The first 9 rows are patterns. Each new row is the sum of 3 different patterns, raised or lowered, with some noise. Before adding, each is slid sideways (what falls off one end comes back at the other) and multiplied by a number that may be negative. Names go in the order of the patterns.
Known rows, each followed by the names of its patterns:
[  5 -21  26  12 -27  15  -3  24 -26 -19 -18  -7 -12   3  -7  27 -17  12
   9  10  15 -26 -11  26  28 -27 -22 -15]  z_978
[ 21   1  25 -15   2  -5  18 -11 -24  -5 -20 -27  28 -14   8  -1  -5 -15
  25  26   0  17 -23   4  23 -19  26 -17]  z_454
[  2   4  -9  16  -9 -22 -17  -7  10   8  13 -18   9 -11   5  20   4  17
  15  -2   6 -19 -16   7 -18 -10  -4  13]  z_487
[ 19   9 -19  -6   2  27  15 -13  25  23  10   1  -1 -28 -26 -19  19   8
  28 -19   4 -22 -16  -5 -21 -17  25  16]  z_190
[-17  -4  10 -25   5  19 -10 -24   3  -8  24   7  14  -7   0  13 -14 -24
  17  15   6   9   7  14 -23 -18   1  11]  z_407
[ 13 -12 -28  21 -17 -19   3   3  15 -24  25 -25  -9 -18 -25  18 -24  17
 -14 -14 -12  27  25  -3   6 -21  -9   5]  z_279
[ 11   9 -24  18 -16 -14 -14  20  26   1 -20  13  27 -22  15  16  -9  -4
  -7  11  -7 -17  -5  23   3  22  20  12]  z_430
[ 11  -5  24  11 -25 -10  18  17  24  17 -17 -26  -9  15 -19   6   7  22
  15  11   3   8   6  14  21  16 -20   6]  z_545
[-10  -9 -25   5  19  13   9   5 -17 -25 -25  18 -27  17 -18 -11   0 -21
   8   5  -3 -13 -15  -6   7  -5  12 -25]  z_196

New rows. What belongs after each?
[ 25 -12  16  16 -14   8 -39  31 -32  -7 -31   8  25 -30   5  -1  37 -30
  26 -37 -29  -7 -26  31 -17 -34 -30  27]  z_279 z_430 z_196
[ -3  11 -29  37  15  24  28  22  27  36 -19 -12  16  20  18   0  21 -27
   5  31 -23   4 -16  30  16  45  23  38]  z_978 z_454 z_190
[31 50 34 53 34 12 11 23 38 72 60 44 46 32 56 11  2 40 45 46 48 47 27 18
 30 39 53 34]  z_487 z_407 z_545
[-30 -19  -1   6 -27 -39 -22 -25 -22  19 -26  21   3 -19 -33 -21   5 -45
  29 -25  19   9 -41   8 -53   9 -22   3]  z_454 z_190 z_279
[-15 -22 -21  -4 -12   9 -17  36 -13  -2 -24  -2   5 -46 -27  -9  19  15
  11 -32   9 -25  21  29   9  15   3 -21]  z_487 z_545 z_196
[ 50 -25  66 -14   9 -10  20  35  -1  17  15  36   8  66  77   2  41 -11
   9  20  54 -20 -22  33 -20  26  10  -8]  z_454 z_487 z_279
[-11 -12  28   7 -23  33   3  24   6  40 -16 -20  -4  16  56 -21  -2 -27
  -5  -7  38  38  -8  37  -5  23  -6  10]  z_978 z_279 z_545
[  7 -10 -34  41  -2  -9  35  -5 -40  -6   1   2  14 -12   7 -37  34 -16
  10   7  18  -4 -20  -2  -8  12   4  21]  z_487 z_407 z_196
[-12 -16   6 -19   8  28  -4  10  11   9 -28  12  52  36   4 -31   6  31
 -27  55  -1  -6  21  34  12  -7 -23   6]  z_978 z_454 z_407
[  3 -12   0  11 -27  17  -7 -46 -24 -27 -15  37   5  44 -12  25  20   3
   0 -34 -16  -4   7  -8  -2  -5   3  16]  z_487 z_545 z_196
[12 34 37 32 37 27  5 20  8 32  6 48 56  7 37 38  1  7 -4 34 34 35 18 16
 23 22 27 -4]  z_190 z_407 z_279
[ 12   5 -47  11  -7  -1 -10   0 -53 -53  11  15  38  16 -31 -36 -54  -9
 -18 -33   2   2  -5   4 -37  13  15   4]  z_454 z_545 z_196
[  9  15  34  27  16  15  22   2 -36  21  23  26   7  10  10  -9  -4  14
  29 -12  24  40 -24  22  22 -12 -10  -9]  z_487 z_407 z_279
[-11 -35  38  34  -5  27  25  14  43  38  25  33 -11  22  62  11  39  18
  49  22  56  -4  12  -4  33   7  23  38]  z_454 z_430 z_545
[ 28  -1 -31 -15  12  14  28  27  13 -30  -4  -4   5  -7  25  22  22  28
  22 -12  -8   4  -1  15   8  10  -8  -7]  z_190 z_407 z_545
[-13  10  19  22  11   9 -17 -13  -1  -8  10  32   5  12 -22  23 -21  15
   3  21  31  -4  16 -13  14  16  22 -10]  z_190 z_279 z_196
[  6 -21  15   3 -15  -2 -11 -10  15 -13 -10   7  -7   1  -8   7  -6 -10
   9  14   1 -22  -8 -26 -24 -15   3  -8]  z_487 z_545 z_196
[  5  37 -19 -10 -20 -20   7  25  13   0   3  30   7 -50  17  11  12  -5
  10  14 -47 -32 -22   9 -14   0  42  -4]  z_487 z_407 z_430
[ 44   5  -1   4   0  -1  35  11 -11   8   5  16 -13 -20  -8  -3  30  42
   2  51  -3  24  14  30  16 -15   4  32]  z_978 z_487 z_279
[26 34 -6 25 21 37 42 25  9 57 29 46 27 21  1 43 41 24  8 54 28 20 52 54
 30 32 30  7]  z_454 z_279 z_545
[ 26  40   8   4  55  54 -15  22  17  -6  -4  52 -14  -2  -6   9  42  11
   8  35 -10  28 -48  19 -32   7   1  -2]  z_978 z_454 z_487
[ 45 -14   4  -8  24  -7  23  13  -7  16  30  10   1 -24  -4  16 -10  49
  36 -11  -9  33   6  20  28 -19 -36  11]  z_407 z_430 z_545
[  9  12 -22  -7  10  64  21  47  21  35 -29   5  13  -7  22  -1  23  -8
  30  48   5  -6  10 -27  46  22  26  28]  z_190 z_430 z_196
[-11   5 -26 -16 -26 -34 -43 -63 -41 -32 -12 -35  15 -28 -48 -24 -18 -15
 -19 -36   1 -12 -46 -18 -42 -75 -67 -37]  z_978 z_190 z_430
[ 23  27  33 -20   2  48  34  11   2   2 -11  28  53  66  12  43  18  -1
 -24  -7  30   7  26  11   8  15   2  37]  z_978 z_545 z_196
[-11 -55  -1   7  -3 -20 -26 -16 -34 -40  -6 -14   8 -12 -27  -4 -56 -18
   1 -26 -25 -41  -8  -6 -14   8 -28 -26]  z_978 z_545 z_196
[-19 -21  12  -2  14  43  44  25   9   4 -27  33 -12   7  -6  -8  26  -7
 -32  26  26 -17  19  18  16  19   7  -7]  z_487 z_430 z_545
[  3  20 -13  33  53  57  34  20  31   9  37   8  48 -24 -21  12   8  58
  30 -13 -12  29  69   5  32  60 -12 -10]  z_978 z_279 z_196
[ 34  41   6  22  -2 -17  15  -6  24 -12  33  23  31 -30  -1  13  12  -9
  -9   1 -29 -18  39 -18 -18  -2   3  10]  z_454 z_407 z_430
[ 10  -5   9 -18 -22 -22  -9  -2   9   1  -7   3 -29  27  14  -1  -4 -13
 -17  -4   5  -8 -22   4 -22 -17  -5  23]  z_454 z_279 z_196
[-19  -4 -20  24  -1  14  25 -22  -2  38  31 -21  -8 -18 -14  21  55  27
 -20  34 -12   5 -36 -10 -12  15 -15   6]  z_978 z_190 z_545
[-26 -26  32 -15 -32 -40  23   1  23 -16   7 -39  11 -40  -2   7  10 -20
 -24   9  -2 -53 -60  44  14  -6 -25  35]  z_978 z_487 z_407
[ -5   0 -42 -15 -46   4 -43  25 -19 -10 -20  -9   7 -10  -6  -5 -29  -1
   2 -19  11 -23 -27 -17 -22  -3  29   1]  z_454 z_487 z_196
[-22 -22   6   3  -6  26   8 -15  -8   6  -2   1  31  14  10  23   2  -8
  -5  -3 -11 -12  17  11   2  -5  10  19]  z_487 z_407 z_545
[  1  32  -9  53 -17   3   1  13 -28   3 -10  33   3 -21  18   3  -5   9
 -30  24  28 -16 -36  40  28 -11  40  -8]  z_978 z_454 z_430
[13 24 14 46 34 29 30 11 33  9 21 20  4 44 28 26 42 24 19  2 31 17  9 29
 -6 31 21 22]  z_407 z_279 z_196
[-40   5 -14 -25 -24 -14 -40 -11   9 -20  -3 -53  28   8  12 -16  -4 -12
   5 -59   5 -12  -8 -11 -33  -3 -26 -24]  z_978 z_487 z_190
[29 51 39 74  1 35 19 15 18 67 60 53  7 48 59 39 69 36 21 65 53 26 13 11
 36 39 60 59]  z_978 z_430 z_545
[ -9  13  24 -29   6   9  -7 -13  15   2 -34  21 -25  17  60   5  21 -15
 -11 -13   6  14 -31   8  -2  10   9 -34]  z_279 z_545 z_196
[ 53  40  14  28  32  -2  -2  11 -16  17  41 -11  -9 -10  39  -3 -10   8
  -1   4  39  17  28 -23   1 -40  39  -6]  z_454 z_190 z_279
[-11  14   0  -3   0  -1  35  13 -11  28  24   6   9  14  13   9 -22   5
  25   6   5   5  -8   4  24   1 -10   9]  z_487 z_407 z_196
[ -5  -5  19 -48 -38 -25 -23  10 -14 -71 -49  27  43  42   8 -27 -69 -57
  39 -50  10 -17  33  31  25 -27  -9 -28]  z_978 z_190 z_545
[-18   2  30  13 -19 -13  28  11  18  18 -21 -18 -32  -3  24  -1  28  11
   2   4 -13  -9  -5 -20  -2  19  12  -4]  z_487 z_190 z_430
[ 47 -27  -2  -4  20  13   3  41 -28   6  -3  10  11 -16   9  -5 -16  13
  29  43   8  18 -13  -2  16   1  -1  11]  z_978 z_279 z_196
[ 17 -11  14  -9  27  -5   1  24   6   6  11  35  12  14  17 -21  28   0
  18   0  17 -21  10  21  -1  38  -4 -21]  z_454 z_279 z_196
[ -3 -31 -33 -43 -47 -37 -36 -46 -39 -51 -72 -48   3 -24 -48 -31 -51 -63
  -4 -38 -46 -59 -79 -43 -22 -24 -33 -47]  z_487 z_407 z_545
[  4 -45  10  14  36  14  11  15 -15 -24  17 -30  -2   9   0  22 -22  10
  14 -12  -9 -19 -14  23  30  35   4 -11]  z_190 z_407 z_196
[ 39  -1   9 -24  54  12  34 -20  11 -12  14  24  12 -49  12  38 -38  45
   2 -37 -40  26  34  -5 -11  32 -17 -19]  z_978 z_407 z_430
[-22  33  -7 -18 -24  24  13  34  -5  33 -11 -30   8   9  26  -8  30  -5
  15  17  36  31  10  17  30  -4  -7 -23]  z_978 z_487 z_545
[ -2 -15  -4   5  30 -32  -8  17  -4  -8   0  19  22 -19   4  17  -2 -24
  13   2 -17 -10   2  12  31 -20   1   7]  z_978 z_407 z_430
[ 18  45  -2  -3 -15  14  24  26  42  22   7 -14   3   3 -12  11  33  48
  47  15 -19  24  37  36  53  -4  39  64]  z_978 z_454 z_190
[ 44 -26 -36   6 -24   2  -2  50  39  -8  30  11  17  15 -11  25 -20   9
   7  -5  32   6 -34   0  32  56  20  22]  z_978 z_545 z_196
[ 16  16  28   0  10  44 -30  24   8   2  17  15 -29 -15   7  15  45   0
   8  39  -8  14  -9  -5 -16   7  22  29]  z_454 z_487 z_190
[ -6 -29 -25 -45  11 -18 -26 -29  19  -2 -12   9 -21 -31  -7 -15   5 -16
 -60 -25 -24  17 -15 -51  13  21 -60 -19]  z_407 z_430 z_196
[  5  22   5  -5  -8  -3 -28  14   7  -3   9  19   1 -26  18  -5   0  13
  16 -10 -25  -6   0   8  19  41 -15   0]  z_407 z_279 z_196
[ 13  25  -9  32  49  10  26  28 -19  14  -8  12  56   3 -31  11  38  14
  52  13 -12 -14   7   8  -6  -1  13  25]  z_487 z_407 z_545
[ -5 -18 -10 -26  -6 -53 -25 -33 -22  -6   1 -22 -33 -25  -3 -18 -14   6
 -14 -43 -27 -16 -45  -1 -10 -13  -8 -33]  z_454 z_487 z_279
[ 13  -8  15  29   9  31  31 -15 -12 -12  -8 -33 -15  30  26  18 -13  15
   1  -1   7  14  -9  -4  24  14   2  -3]  z_978 z_190 z_545
[-35 -27  20   3 -42  13  14   9  -2   4  11   1 -34 -41  51  -3  12  12
   0   9  23 -29   4 -24 -43  11 -26 -31]  z_487 z_190 z_430
[ 18  25  19 -21  10 -24 -33 -37  -7   8  15   6  39  19 -21  22  -3   8
  28  17  32  35 -27  -5 -12 -27 -17 -25]  z_190 z_407 z_545
[-43 -46 -27  10 -13  -1  17  -6   7 -30 -19 -39 -50 -20 -11  -6  -5 -46
 -51  17 -39 -35 -38   3 -34  -5  33   7]  z_978 z_190 z_407
